The first 11 rows are patterns. Each new row is the sum of 3 different patterns, raised or lowered, with some noise. Before adding, each is slid sideways (what falls off one end comes back at the other) and multiplied by a number that may be negative. Names go in the order of the patterns.
(in the rows, 128 means zero)
Some rows, each with the names of its patterns after it:
[159 135 135 142 149 125 135 155 105 151 133 156 129 123 125 136 106 119
 129 137 148 129 134 156 156  99 108 118 129 127 107 123 108 128 106 106
 139 122 144 134 117] => j127
[132 107 124 100 118 159 133 110 146 125 127 148 152 153 121 135 108 153
 136 121 144 127 140 119 137 154 150 118 104 119 111 135 127 121 114 136
 105 136 145 117 113] => j975
[133 145 151  96 125 122 118 101 148 105 104 135 117 153 145 148 145 101
 123 113  98  99 141 126 154 150 118 154 138 154 133 157 116 150 153 150
 131 111 104 148 106] => j237
[101  98 148 113 100 109 151 103 139 100 148 139 133 140 134 136 113 149
 152 129 139 159 127 100  97 100 138 125 139 145 126 108  99 141 155 131
  99 130 155 135  99] => j528
[105 152 107 119 131 154 128 102 146 104 123 127 152 125  99 112 108  97
 152 141 126 117 102 133 148 108 121 140  99 136 101 143 114 134 129 107
 115 127 135 124 125] => j140
[134 115 114 128 156 118 125 129 121 138 148 156 133 154 159 112 126 105
 157 136 154 153 156 108 108 124 103 138 104 149 103 109 124 112 137 128
 107 112  98 131 158] => j454
[102 159 133 135 150 137 111 146 145 119 138 159 109 127 149 149 152 121
 118 140 124 108 149 122 100 125 152 126 143 101 148 115 117 130 115 103
 129 112  98 154 112] => j432
[106 114 127 108 137 126 121 140 139 133 116  97 123 111 132 149 134 147
 143 150 132 139 119 147 110 107 104 135 139 104 119 127 145 111 122 110
 132 104  97 130 107] => j769
[112 159 111 152 158 134 131 129 155 109 157 135 145 146 159 137 158 106
  96 107 116 137 122 134 152 105  97 130 154 156  98 149 139 106 129 126
 113 155 150 157  96] => j534
[101 153 103 151 143 148 135 112 129 123 106 114 124 116 139 124 103 124
  99 110  97 146 154 103  99 108 148 133 134 160 114 116 101 120 125 130
 131 157 101 149 153] => j242
[137 155 140 122 113 100 126 118 137 124  98 134 154 102 123  98 105 143
 155 103 135 110 150 121 132 159 117 122 105 154 147 141 123 122 142 105
 107 135 103 114 144] => j448

New rows. What belongs after each?
[125 116 159 175 175  90  99 120 150 146 102 122 151  93 156 129 155 140
 133 134 129 148 128 157 187 135 163 159 124 121  99 112 169 128 156 154
 146 126 105 156 170] => j528 j140 j448
[127 123 159 128 149 118 164 128 133  95 107 118 165 153 143 149 102 169
 159 119 124 201 122 149 191  79 101 151 134 142 100 113 101  85 160 129
 166 100  77 112 141] => j140 j432 j448
[124 148 167 143 129 130 166 175 131 135 123 116 124 163 166 145 188 108
 197 132 176 173 180 140 174 168 177 186  88 149 185  98 120 153 172  90
 173 126 122  99 155] => j237 j140 j432
[111 123 176 178 132 128 154 134 150  87  89 135 120 128 118 176 115 183
 124 132 128 122 153 124 169 126 161 126 117 125 146 141  82 137  96 131
 119 105 153 120 102] => j528 j454 j769
[146 152 100 175 150 159 161 158 185 142 156 123 145 119 169 175 161 202
 148 204 132 183 162 165 139 154 141 142 158 165 171 160 159 186 141 125
 109 122 119 136 150] => j237 j454 j769
[133 128 104 118  89 130  92 158  80  82 152 112 131 111 108  83 129  66
 148 116 117  94  80 142 100 158  87 113  71 101 147 122 140 168  84 134
 128  83 122  96  68] => j975 j140 j448
[118 205 125 171 100 136 124 150 161 145 154 139 130 150 162  96 155 178
 175 202 184 143  96 171 125 177 161 169 122  98 173 134 112 146 176 164
 173 113 159 213 166] => j528 j140 j448
[116 126 132 123 163 151 138 130  93  91 125 109 106 133 115 120  95 102
 107 133  92  76  95  85 111 110  91 125 125  84 100  91 104 114  96  66
 125 108 130 128 115] => j127 j975 j454
[162 153 117 139 122 146  79 145 161 118 148 133 124 118  94 121 133  93
 118 151 117  93  62 128 133 111  95 122 123 105  78  53  53 136  91  91
  67 123  70  92  70] => j528 j454 j769
[145 157 143 155 181 139 174 118 131 157 118 173 117 148  97 142 166 143
 141 159 152 164 159 136 162 162 142 166 140 173 120  98 168 127 174 148
 164 113 167 168 112] => j237 j454 j448
[ 89 103 101  75  96  84 129 104  67 119 138  87  67  71  58 158  96  85
  73 116  99 106  57 111 103 119 140 129 115 128 163  86  84  83 151 104
  81  91  83  92  63] => j127 j528 j454
[158 129 156 184 176 172 138 149 174 145 149 175 121 109 133 148 132 155
 122 177 109 121 134 115  91 180 133 122 172 128 144 164 166 182 177 167
 122 152 177 147 161] => j127 j454 j432
[126 157 161 187 177 147 189 152 172 183 169 174 148 153 187 160 112 142
 136 145 145 115 186 120 106  94 141 163 133 105 111 128 163 156 187 141
 116 111 168 117 143] => j975 j454 j242
[127  99 148 124 128 114 119 101  97 123 111 122 120 142 154  63  85  64
 117 159 174 126 152  76  92 115 106 126 111 123 124  64 144 112 126 127
  64  80  76 114 166] => j237 j140 j454
[108 145 135 142  90 104 172 111  95 131 129 118 135 126 153 176 139 127
 155  95 156 168 144 126 156  86 124 101 122 163 106 166 123  93 130 125
  99 125 128  76 100] => j454 j432 j769
[143 113 118 161 116 135 152 154 162 119 139 101 168 121 135 154 123 145
 104 111 172 153 102 112  99  95 144 132 116 129 101 124 111 146 111 108
 114  96 105  83 138] => j975 j140 j432
[162 140 100  86 133 125 105 139  75  75 122 120 136 130 148 113 115  80
 107 108  81 128 133 153 148 134 153 118 128 143 136  98 115 102 151 139
  94 107 115  72 116] => j237 j528 j448
[159  89  90 148 142 169  86 161 104 114 127 145 120 125 102 137 194 169
 106 116 156 131 125 151 162 141 126  83 161 116 142 126 111 115 143 108
  98 117 163 119 106] => j528 j432 j534
[108 125 119 142 113 132 107 133 124 100  98 110 104 110 103 131  96 127
 144 113 103 122  85 135 135  92 102 115  97 114 117  97  99  96 108 129
 155  96 130 100  98] => j237 j432 j448
[117 110 159 116 126 125 162 130  70 145 116 103 141 151 127 131 143  82
 155  84 134 117 125  93 120 162 139 136  94 127 121 109 147 127 132  79
  75 116 132 156 136] => j975 j534 j242
[134 134 167 170 157 110 173 142 115 162 162 168 151 135 133 196 162 161
 188 180 136 183 172 127 162 177 129 170 182 182 171 141 125 151 173 121
 154 158 146 192 210] => j432 j769 j448
[166 117 192 116 118 143 167 166  92 132 170 202 170 103 136 141 172  95
 138 116 152  84 144 153 133 124 125 120  88  84 116 161 105  98 182 182
 140 140 138 130 125] => j975 j528 j448
[167 177 144 115 207 204 141 105 134 205 127 141 184 146 150 165  97 138
 124 180 159 108 197 158 131 167 158 127 123 169  91 140 133 142 128 120
 132 193 185 156 150] => j127 j769 j534
[161 125 170 169 152 126 187 154 145 196 177 180 166 156 130 119 154 150
 152 135 152 187 179 160 160 125 127 153 148 126 161 125 188 130 182 194
 174 157 138 193 166] => j975 j769 j448
[141 110  96 110 115 117 104 108 116 151 101  68  83  82 104  98 109 127
 119  63 115 152 110  96 142  72  96  67  82 126 109 100 163  90 129 137
  97 142  71 117  80] => j975 j769 j242
[144 193 173 135 183 201 166 120 145 184 204 152 110 166 140 112 191 151
 175 164 183 158 176  98 204 137 104 198 118 173 133 119 103 176 139 123
 187 185 186 177 176] => j127 j432 j242
[ 98 140 141 101 109 126 157 141 118 151 138 114 100 119 146 140 110 104
 146 113  85 142 107 101 148 127 135 117 119  96  84 107 131 155 117  98
 109 126  84  84  62] => j127 j769 j448
[123 185 145 165 153 164 139 175 185 169 129 144 133 175 205 154 157 131
 118 191 150 157 173 146 136 161 170 176 165 134 175 121 145 157 136 137
 168 174 113 162 154] => j454 j432 j242
[136  94 172 148 152 123 138 167 143 150 174 176 146 160 217 141 112 145
 169 153 126 157 141 102 125 174 144 192 149 119 186 172  97 112 139 118
 110 124 135 139 161] => j127 j975 j432
[148 113 121 126 136 156 113 110 150 146  90 147 155 163 142 108 139 131
 149 147 156 148 139 132 157 177 169 108 114 167 159 180 122 118 172 156
  98 167 122 177  89] => j127 j528 j140
[146 154 122  69  95 190 132 124 145 133 145 167 112 146  95 174 113 116
 142  97 112 118 145 106  99 159 114  95  97 124 109 143  97 141 134 140
 121 137 164 106  82] => j975 j528 j534
[108 108 109  91  82 110 126 122 126  90 112 116 113 141 109  92  90 101
  73 104 132 127  64 123 106  98  89  80 144 128  94 113  98  97 111 110
 125  88 115  97 128] => j975 j769 j242
[138 153 142 178 131 137 171 190 120 146 136 169 148  93 166 139 111 105
 147 159 149 169 147 174 149 140 153 126 161 161 119 151 143 175 172 150
 137 174 156 156 152] => j127 j140 j769
[114  94 103 139 137 102 113 134 138 118 127 131 137 130  82 146  78 143
 126 124 124 138 101 131 115 132 153 148 100 107 128 114 116 147 118  99
 154  99  96 114 116] => j528 j140 j432
[ 78  93 109 130  65 110 116 128 112  66 135 120 131  72 112 137 127 122
 112  83 148  95 110 100 151 103 143  99 103 139 117 132 130 101  85 141
 104 121 133 157 141] => j127 j237 j528
[167 138 139  98 145 103  99 127  93 107 132 125  78 129  84  93 103 131
 146 120 116  92 151 155 135 134 116  91  97 126 117 133 104 135  90 119
 131 106 145  85 129] => j127 j432 j242
[ 98 120 124 145  89 105 126 109 116 133  56  66 138 114 140 104 121 104
  97 104  95  52  62 108  63 100 140 113 131  74 109  86 107  62 153 153
 121 144  92 103  94] => j237 j454 j448
[126 128 110 128 119  75 145 109 123 117 115 145 157 131 113 111  93 107
 100  86 114 115 108 108  94  72 169  85  94 131 103  99  80 114  72  95
 134 100  99 152 136] => j432 j769 j242
[143  81 127  97 157 141  94 130 129 139  83  59  65 151 123 110 117 123
  97 122  98 117 167 138 103 121 133 118 166 154 170 135 118 100 107  76
 102 136 119  94 129] => j975 j528 j242
[108  84  68  68  72  70 113 107  53  74  68 106 101 116  93  86  60  81
 130 143 132  63 100  72  64  73 126  73  78  81 105 115 110 119  63  75
  84 105 128  67  61] => j140 j242 j448
[115 104  97 125  96 150 117 149 137 123 142 118 150 165 121 119 159 128
 133 157 172 140 136 132 148 179 145 117 164 168 117 151 134 134 133 116
  96 113 150 140 171] => j454 j432 j769
[ 87 104  85 117 117  85 119 114 150 146 152 115 102 105 103 128 156 120
 107 120 142  91 122  93  98 152 143  99 114 113 159 114 131 160 109 141
 106 143 116 134 108] => j127 j975 j448
[113 107 141  82 115 137 110 141 112 142 130 131 135  81 123  84 110 105
 115 117 121 123  84 124 130 142  97 141 115 133 123  99  84 121  94 113
 103 102 113 123  76] => j127 j237 j432
[129 192 124 110 174 144 169 105 124 178 158 134 166 147 167 141 193 137
 103 159 153 171 120 133 157 164 126 182 140 133 116 118 157 119 155 142
 153  81 133 162 127] => j140 j454 j432
[122  94 173 107  87 112 107 107 144  57  73 120 129  89 132  38 143  43
  64  68  94  95  72  71  32 124  90  69 133  93 120 124 126  72 124 111
 105  86 169 132  62] => j528 j432 j242
[180 133  82 164 189 118 142 147 164 168 132 115 148 148 155 134 122 211
 105 174 103 202 184 157 156 158 183 123 160 169 156 142 195 166 170 136
 108 170 115 162 167] => j528 j140 j448
[144 164 118 130 142 137 147  99 159 135 158 159 163 135 168 127  84 111
  93 165 126 140 162 121  81  94 150 138 103 103 142 103 115 124 120 144
 131 113  88  88 149] => j454 j534 j242
[115 119 138  78 141 159 152  83 138 141 110 135 140 158 116 176  95 147
 161 121 145 156 143 140 156 169 173 149 115 117 104 136 197 147 146 111
 153 109 109 119 143] => j769 j534 j242
[119 106 100  90 109  93 144 119 143 119 105 168 157 148 128 128 118 152
 136 172 139  98 133 162 135 154 186 195  85 132  92 167 122 163 145 133
 129 100 156 144 175] => j975 j237 j454
[128 189 159 148 124 175 148 159 171 179 119 131 123  99 127 175 148 194
 167 133 191 185 150 165 197 122 186 175 173 147 163 152 170 127 154 182
 168 119 149 167 117] => j237 j140 j432
[ 88 136  98 116 127  98 131 103  96 127 133 114 135 108 120 155  91 119
  81 137 134 138 121  78 104 101  71  91 104  98 135 135  79 116  61  95
  74 133 152  73  53] => j528 j432 j242
[ 97  88 107  68 127 125 121  76  74 126  94 123 124 114 118 127 108 103
  79 123 100  68 145 103  91 132 126  84  64 122 118 109  92 109 115  94
  49 111 103 149  95] => j528 j454 j534
[168 107 150 157 107 129 151 150 145 132 103 169 126 144 147 184 148 111
 166 111 130 160 154 156 145 127 116 117 165 183 129 120 125 115 182 114
 143 128  91 133 115] => j528 j140 j448
[104  86 121  99  81 109  97 121 111  75  82 100 139  98 142 111 111  98
  92  88  93 100  88 112 116  42 139 111 121  97 111 141 137  71  81 106
  99 138 115 148 141] => j127 j528 j769
[ 92 151 120 115 109 141  99 124 122 114 129 140 158 134 112 102 134 152
 106  77 140 116 139 150 108  89 136  77 117  63 121 133  73 154  91 115
  73  81  86 120 148] => j454 j534 j448
[ 81 122 104 120 123 141  92  76 136 115  99  58  63  69  66 119  95 143
 115 101 119  84  59 119  58  58 101  74 150  60  75  73  92  94  86  61
  99 111  87 119  67] => j127 j769 j242
[156 120 178 149 103 183 139 148 139 150 153 175 153 134 135 175 163 174
 124 128 120  72 166 147 159 205 154 159 152 134 182 139 114 184 139 219
 133 118 122 182 170] => j432 j242 j448
[157  98 110 114  75 115 146 158 140 119 123 173 116 137 157 104 160  88
 123 144 139 144 105 101 114 160 145 131 105 173 126 118 122 144 106  95
 166 100 122 162 175] => j140 j454 j769
[ 88  80  61  78  73  78 139 107  91 136 116  89 120  99 144  96  95  52
 121 119  90 103  97 127  73 110 122 140  73  67 112  55  87  74 111  77
 132  90 119 118  87] => j975 j454 j769
[196 164 160 175 142 159 169 133 145 126 149 163 173 121 193 136 147 184
 156 188 141 162 138 182 158 187 155 174 165 131 140 171 173 112 181 170
 154 140 157 191 163] => j127 j975 j140
[106 136 133 144  88 134 156  92 122 133 119 120 105 121 103 116 105 138
 117 132 145 101 155  84 108 108 101  96  98 101 106 122 118 142 130 123
 133 115 128  90 145] => j237 j454 j769
[194 133 146  88 144 136 131 165 175 119 189 163 110 140 152 148 119 136
 190 136 155 176 170 159 179 171  79 148 170  99 143 166 110 150 140 138
  98 176 159 158 159] => j237 j432 j534
[ 73 127 132 116  86  93 161 102  98 122  94 103  79 116 171 148  87 138
 135 102 112 153 106  93 134  87 143 121 109 137  90 131  91 106 122  89
  93  87  79  80 100] => j975 j769 j448
[111 105 116  98 154 144 127 155 170 152 161 188 186 155 210 137 152 146
 135 141 108 126 183 112 142 153 164 120 151  95 153 100 187 144 106 117
 169 168 174 134 151] => j127 j237 j448
[136 135  88 157  85 145  70 102 116  96  94 117 138 113  88 107  99  68
  89 105 149 136 108 107 110 101 129 155 150 112  99 116 145  99  76 123
 117 139 129  99 129] => j127 j528 j769
[134  89  80 136 171 125 107 164  92 107  81 147 101 159 150 140  73  95
 145  88 140 107 156  87 100 138 119 144 102 134 102 118 126 179 103  63
  83  92 116 129 134] => j140 j454 j534
[124 140 146 134 116 136  80 135 179 118 166  91 125 119 142 117 178 135
 140 148 121 186 112 150 128 167 148 146 150 143 149 150 105 114  93 133
 186 149 119 169 135] => j975 j454 j448
[107 130 123 120 172 194 122 175 148 173 150 184 205 133 160 136 181 172
 170 171 160 167 123 148 175 136 144 145 139 160 179 147 142 103 168 119
 159 164 112 133 177] => j975 j432 j448
[107  97  75 132 108 136 157 103 155 112 135 144 120 127 123  90 118 176
 122 134 198 107 157  97 151 129 127 135 177 146 142 139  85 140 131 123
 168 181 148 117 142] => j237 j242 j448
[108 162 133 118 126 123 107 147 163 104 151 150  78 127  75 120  99 142
 133 144  92  95  75 125 124  81 136  66 103 109 108 141 145  77 105 124
 108 111 129  75 121] => j454 j432 j448
[ 98  64 134  99 106  87 113  86 121 114  91 134  85  51  71  71 101 103
 112 137 123  82  86  58  77 102  99 111  64  97  79 129  90  77  75 119
 145 118  85 127 130] => j127 j237 j528
[143 131 144 122 150 114 125 147 133 102 119 123 114 143 128 130 135 138
 145 151 122 140 157 140 129 147 147 123 125 132 158 148 128 133 158 144
 152 144 101 104 102] => j975 j432 j448
[106  72 148  76  95 126 136 133  82 124 144 121  76  61  61  67 147 135
 138 141 119 139  88 118 124 131  51 140  96 137  78  64  71  97  78 105
 114 120  87 127 132] => j237 j528 j242
[139 145 145 128  99 140 125 171 107 112 136 149  75 125 134  85 146 134
 116 101 130 156 135 153 170  96 102 120 150 149 119 109 156 147 111 138
 124 142 111 147 140] => j975 j140 j448
[156 119 148 127 147 132 129 183 165 146 188 151 121 141 178 166 158 119
 133 172 156 134 149 143 139 166 104 100 151 165 162 118 144  92 104 136
 160 173 115 192 111] => j454 j432 j534
[ 77 145  80  83 102 113 116 112 103 116 112  88 105 136 101 117 104  52
  56  64 119 102 142  87  99  75  77 108  71  96  74 101  65  78 102  78
 129  81  69  82 103] => j975 j528 j454
